There are 4 ways to turn a row about zero (a turn may also mirror it). The second row of each pair is the first, turned, with some noise. The first 44 pairs use one turn. New pairs use 3 turns, one after the other, and a turn may come again.
In the rows, zero is written as 128.
Known pairs, each followed by its turns in order:
[150 108 116 149 180  98 107 122 130 156]
[ 96 150 112 154 180 146 121 101 135 154]	(1)

[136 111 135 112 121 132  97 134 180 136]
[137 122 123 176 143  85 136 125 109 127]	(1)

[100 168 179 138 147 161 165 117  76 162]
[131 119 191  90  77 152 136 171 161 103]	(3)

[120  82 135 109 172  86 164 104 102 102]
[139 133 111  83 177 150  74 123 111 155]	(1)

[132  97  98 157 166 121  93 142  87 143]
[162 119 115 181 118  87 140 105 131 154]	(2)

[149 179 180 120 152 115 162 137 123 172]
[103  67 127 106 173 143 143 148  83 146]	(2)

[124 142 143  79 162 163 128  89  96 100]
[131  96 157 113 105 116  57 116 114 132]	(2)

[ 79 137  83 158  95  94 129 153 157 152]
[104 181  69 158 114 148 167 157 133 128]	(2)

[127 180 140  85  82 155  76 119 117 157]
[107 112 116 104 149 119 188  86 181 160]	(0)

[171 168 149 121 109 128 138  96  83 149]
[100  60 140 126 139 109 126 142 123  91]	(2)

[ 83 168 132 158 162 100 179 135 165  86]
[ 79 149 148 145 181 159 104 149 192 115]	(3)

[132  98  83 141 135 150 170  99 154 127]
[ 86  73 104 148 146 156 143 138 113 118]	(3)

[172  83 143 132 115  92 105  84 154 102]
[153 137 183  94 106 103 170 139 167 133]	(2)

[154 163 120 105 134 110 136 118  94 122]
[120  86 153 115 124 159 109 109 130 137]	(1)

[158 138 161 140 170 125 170 166 128 138]
[168 125 123 128 131 178 100 153 171 120]	(3)

[127 134 145  88  78  89  80  77 159  81]
[ 84 201 112 154 115  81 120 119  88 164]	(3)

[ 93 103 171 133 110 114  84 132 178 121]
[159 161 139 157 143  90 146 143  73 127]	(1)

[177 164  95  77 158 114  85 155  92 144]
[159 135  79 157 132 117 153 137 215 123]	(0)

[128  93  79 157 138 143 163 124 141  87]
[150 146 142 133 146 121  56 131  98 125]	(0)

[149  99  93 152 104 115 138 131 120 130]
[100 121  87 132 128 151 128 156 121 121]	(1)

[ 94 178 125 163 114 111 150  90 127  98]
[ 71 124 132 152 130 147 101 164 171 131]	(2)

[154 131 124 169  84 124 120 126 144 179]
[139 121 143  62  96 138 134 110 141 101]	(0)

[ 80 142 175 101 143 136 171  93 158  78]
[ 51 145 139 124 111 134  85 160 162 159]	(3)

[114 169 177 120 169 162  85 115 131 154]
[115  87 170 148 106 159 112 114  74 150]	(2)

[175  91 128 110 102 180 104 123 168 105]
[114 121  58 114 109 143 135  89  99 174]	(3)

[134 142  97 141 162  82 137 116 108  81]
[101 119 152 111 163 165 104 159 130 162]	(1)

[144 110 131 168 174 177 166  76  86 148]
[137 143  99  84 170 170 129 108 193  87]	(1)

[113 122 135 164 175 157 135 133 128 122]
[122 134 144 156 155 129 108 104 125 171]	(2)

[ 76 177  76 152 140 150 141  97  91 168]
[ 62 128 100 197 119 102  84 138 100 130]	(2)

[100 128  99 120  85  77 168  83 171  87]
[147 143  97 126 103 119 102  63  54 155]	(0)

[ 95 146 115 169 105 124 148 132 125  88]
[134 142 143 106 111 137 149 189 130 142]	(1)

[127 124  94 145 177 178 166 118 152 143]
[116 134 100 112 149  95 131 127 207 125]	(1)

[126 179 135 167 131 101 112 102 131 125]
[142 103  96  88 110 110 142 149 111 152]	(0)

[ 83 138 133  78 151 171 166 142 142 174]
[101  87 177 186 119 100 135  98 146 124]	(0)

[155  91 135 145  81 128  85 127  77 131]
[164 126  99 138  80  74 167 102 117 119]	(3)

[148 180  95 171  86 150 179 139 160  95]
[185  99 130  82 165  84 113  90  83 112]	(0)

[ 82 101 130 132 158 149 157 160 155 149]
[ 92 100 162 163 119 113  96 129 113  94]	(0)

[148  91 151 157  98 129  84  95 108 135]
[133 134 107 152  71  97 145  88 110 105]	(3)

[ 80 122 166 147 149  99 148  78 138 150]
[100 113 148 131  69 136 127 143  79 163]	(0)

[114 173 106  77 158 167 142 169 131  79]
[126 103 182 115  97  84  76 143 173 134]	(1)

[130 128 137 126  79  88  88 150  77 145]
[143  79  91 137  89 135 173 119 149  95]	(2)

[119 162 115  81 117  95 177 139 111  95]
[169 106  99 180 139 128 148  92 102 139]	(0)

[ 80 158 106 115 158  85 152  84 142 141]
[ 90 136 191 153 162 133 104 158 106 110]	(3)

[ 86 159 124 160  97 141 130  89 121  89]
[ 58 154 147 128 121 116 168 121 148 117]	(3)

New pairs, each followed by its turns in order:
[ 80 101 150 156 167 105 132 116 128 168]
[ 87 108 153 137 140 117 145 185  98 136]	(2) (1) (3)

[100 163 177 113  83 165  78 108 119  95]
[105 140 161 153 143 125  95 164  49 150]	(0) (1) (3)

[125 155 127  87 160  80 177 125 143 122]
[ 79 127 126 159  66 138 156 133 151 126]	(2) (1) (2)

[142 161 157  84 126 172  98 109 177  90]
[176 122 120 130 167 127 107 131 116  48]	(2) (2) (1)

[ 79 144 177  80 106 141 105 163 106 149]
[161  99  75 108 114 135 182 144 179 110]	(3) (3) (0)

[103 143  97 111  76 133  77 178  99 140]
[ 94 218 142 133 107 138 106 125 138 106]	(1) (2) (2)

[165  87 109 103 105 168  78 173  86  87]
[125  81 116 115 203 139 174 170  91  98]	(1) (1) (0)

[144 109 104 148  88  88 152 133 130  89]
[137  84 107 115 117  93 109 154 146  86]	(3) (2) (0)

[ 78  97 174 122  80 110  76 128 115 160]
[133 152  34 119 114 136  98 116 154 140]	(2) (3) (2)

[ 98 112 139 157 129 152  85 159 130 145]
[ 85 114 104 135 115 132 120 152  85 145]	(2) (2) (0)

[155  80 131 135 123  90 177  78 169 118]
[104 157  92  65 148  86 129 145 121  89]	(1) (0) (0)

[119 145  77 137 114  77 148 143 137 116]
[177 110 143 123 128 159 116 104 108  99]	(3) (2) (3)

[144  99 154 166 147 134 115  94 145 165]
[158 170 108 120 120 102 136 135 176 108]	(1) (3) (1)

[107 123 131  84 170 126  84 161 102  93]
[ 87 168  74 130 146 166 104 138 143 122]	(0) (0) (0)

[165 172 109 153 162 174 104 116  97 130]
[114 112 138 137 186 151 113  63 140 110]	(3) (3) (0)

[100 108 171  79 143 176 130 103 161 100]
[137 130  97 163 174 129 115 187 125  79]	(1) (0) (2)

[158 179 101  97 164 140 174 153 136 153]
[142  76 164 140 117  62  98 115 133 143]	(3) (2) (2)

[ 92  85  89 163 144  84 128 142  89 113]
[146 133 141 100  65 118 132 150 156  73]	(2) (0) (2)

[104  88 113 170 121 140 142  88 179 115]
[118 145 157 138 116  86 115 180 154  80]	(1) (3) (0)

[154 154 146 107  86 104 113 120 110 106]
[138  82 123 123 169 128 130 114 170 134]	(3) (2) (3)

[ 79  90 143 129 172  77 108 142 152  86]
[122 130 121  84 124 117 146 165 107 209]	(3) (3) (0)

[124 136 103 105  91 173 139 177  91 144]
[ 76 160 100 182 100 141 100 103 136 134]	(3) (3) (1)

[149 163 179 160 148 152  92 116 165 117]
[106 143 181 150  89 134 129 148 129 184]	(2) (2) (0)

[173 175 115 132 119 129 132 100  96 141]
[167  80 147 133 132 159 145 157 123 141]	(0) (0) (1)

[141 145 105 170 158 104 108 169 173 138]
[163 184 146 171 133 161 139  97 110 133]	(3) (2) (1)

[149  82 135  83 101 160  98 115  98 141]
[ 92 125  72 169 136 142 163 146 145 125]	(2) (3) (2)

[104 155 135 138 146 133 106  99 119  82]
[140 175 126 142 142 143 143 171 134 114]	(0) (3) (0)

[128 137 121  90 131 119 159 128 109 147]
[130 115 123  80 126 127 132 115 142 143]	(3) (1) (0)

[111 111  79 171 159  93 154 120  95 131]
[170  72 102 156 122 166 102 102 137 120]	(3) (0) (2)

[174 129  79 149 103  86 167 157 101  80]
[122  98 120 181 108  99 108 157  74 181]	(1) (3) (3)

[155  78 124 164 143 143 158 125 112 131]
[ 84 127 109 126 110 128 105 134  80  97]	(1) (1) (0)

[155 154 140  87 148  87 174  91  93 143]
[185 140 126 197 128 119 115  98 102 120]	(2) (3) (3)

[161 108 145 143  77  85 106  89 160 141]
[ 96 152  83 149 196 153 111 118 120 143]	(0) (2) (0)

[159 106  93 138 146  79 173 110 125 124]
[159 141  93  97 162 143  83 105 102 128]	(2) (0) (0)

[137 115 144 110 117  76 156 117  81 110]
[129  99 151 126  92 106 128 124 189 114]	(1) (2) (2)

[134  84  85 136 170 140 112 159 129 149]
[142 138 126  80 144 130 169 112 144  80]	(1) (2) (3)

[122 180 171  81  81 164 171 174 152  94]
[ 72 126 112 101  64 109 201 141 165 146]	(3) (1) (2)

[141 128 105  80 100 166  89 110 142 160]
[107 102  81 115 121 182 117  97 103 125]	(0) (2) (2)

[115 120 150 101 172  90 116 148 169 163]
[101  98 176 156 140 162 113 117 160 157]	(3) (1) (2)

[ 99 177 138 100  96 157 125 115 138 113]
[143 144 109 148  87 145 169 141 101 100]	(0) (0) (1)

[ 94  80 130 154 161 153 131 166 118 179]
[ 78 138 190 121 139 128 109 118 102  88]	(0) (2) (2)

[ 93  79 178  82 164 124 124  92  85 138]
[149  83 118  96 105  91 202 128 132  82]	(2) (0) (1)

[161  87 133 133 161 159  89 154  94  95]
[130  91 107  96 149 166 132 170 104  79]	(2) (0) (2)

[ 91  83 145 161 180 109  84  93 155  87]
[193 138 132 193 137 116 162  94 164 107]	(1) (3) (1)

[114 170 117  88 163 124 162 158 103  92]
[187 129 115 106 117 167 123 163 110 167]	(1) (1) (0)

